There are 3 ways to turn a row about zero (a turn may also mirror it). The second row of each pair is the first, turned, with some noise. The first 18 pairs use one turn. New pairs use 2 turns, one after the other, and a turn may come again.
In the rows, 128 means zero.
Some pairs, each with its turns in order after it:
[142 109  71 129 114]
[150 114 175  95 134] | z_452

[123 139  73  65 144]
[163  85 171  80 158] | z_634

[131 163 173 122 163]
[ 98 144 109 176 108] | z_452

[ 94 148 177 105 127]
[126 171 107 112 169] | z_634

[126  53 175 122 106]
[109 147  56 151 170] | z_804

[ 89 144 165 118 114]
[120 171 117 127 172] | z_634

[117 120 133 128 136]
[135 130 119 139 133] | z_804

[131 110  82 151 129]
[128 106 163 152 106] | z_634

[105 133 122 130 123]
[145 131 126 126 110] | z_804

[123  48 145 157 121]
[136 116  59 126 181] | z_804

[157 135 122 133 159]
[107 101 122 113 107] | z_634

[121  48 116 165 146]
[129 163 172 141  59] | z_634

[119 106 143 141 161]
[ 92 114 116 133 147] | z_452

[135  92 119 144 156]
[101 114 141 115 161] | z_452

[137 109 123 130 114]
[138 131 133 114 143] | z_452

[116 123 183 120 141]
[127 175 124 151 149] | z_804

[ 70  85 132 121 135]
[171 136  76 160 127] | z_804

[160 122  86 150 118]
[138 144 177  98 132] | z_452

New pairs, each followed by its turns in order:
[ 90 118 122 131 143]
[135 169 142 134 125] | z_634 z_804

[127  92 143 163 116]
[122 111 149  89 149] | z_452 z_634

[137  96 122 124 138]
[104 117 123 145 143] | z_452 z_452

[120 137 121 107 122]
[112 120 117 117 143] | z_452 z_804

[122  96 148 122  52]
[140 127 203 164 119] | z_452 z_452

[120 121 127  58 127]
[118 152 107  67 119] | z_804 z_452

[147 116 101 145 208]
[177 187  87 144 141] | z_452 z_804

[117 138 174 113 140]
[159  97 130  96 121] | z_452 z_804

[174 130 135 136 128]
[111 155 111 148 108] | z_452 z_452

[130 140 114 118 110]
[100 133 130 121 130] | z_452 z_804

[ 63 132 142 153 143]
[ 78 107 170 102 135] | z_804 z_804

[127 124 156 142 164]
[145 107 112 126  94] | z_634 z_452

[108 147 114 107 111]
[ 98 110 103 115 133] | z_452 z_804

[ 63 122 131  88 128]
[146 106 160  86 172] | z_452 z_452

[ 87 162  84 132 125]
[ 70 126 103 143 155] | z_634 z_452

[ 72 129  71  90  48]
[91 79 55 89 69] | z_804 z_804

[131 144  99 159 106]
[ 99 143 119  96 155] | z_634 z_452

[127 156 130 170 128]
[124 148 131 125  82] | z_452 z_804

[133  87 127 126 114]
[152 165 134 128 124] | z_634 z_452

[129 106 138 106 131]
[112 132 138 120 105] | z_452 z_634

[120 100 156 122 151]
[114 142 143 129  95] | z_634 z_804

[ 98  52 100 143 132]
[116  64 133 169 172] | z_452 z_452

[129  92  80 138 126]
[113 152 121 180 149] | z_452 z_804

[119 154 187 129 112]
[134 159 174 117  91] | z_804 z_804

[107 121 140 131 163]
[130 139 123 111 168] | z_634 z_634

[ 81 112  97 120 128]
[151 101 125 157  91] | z_804 z_634

[162 138  48 127 140]
[ 89 198 103 140 159] | z_452 z_804

[ 48 127 151 137 126]
[ 85  95 167  83 110] | z_804 z_804

[165 162 100 125 110]
[ 89 169 136 101 129] | z_452 z_804

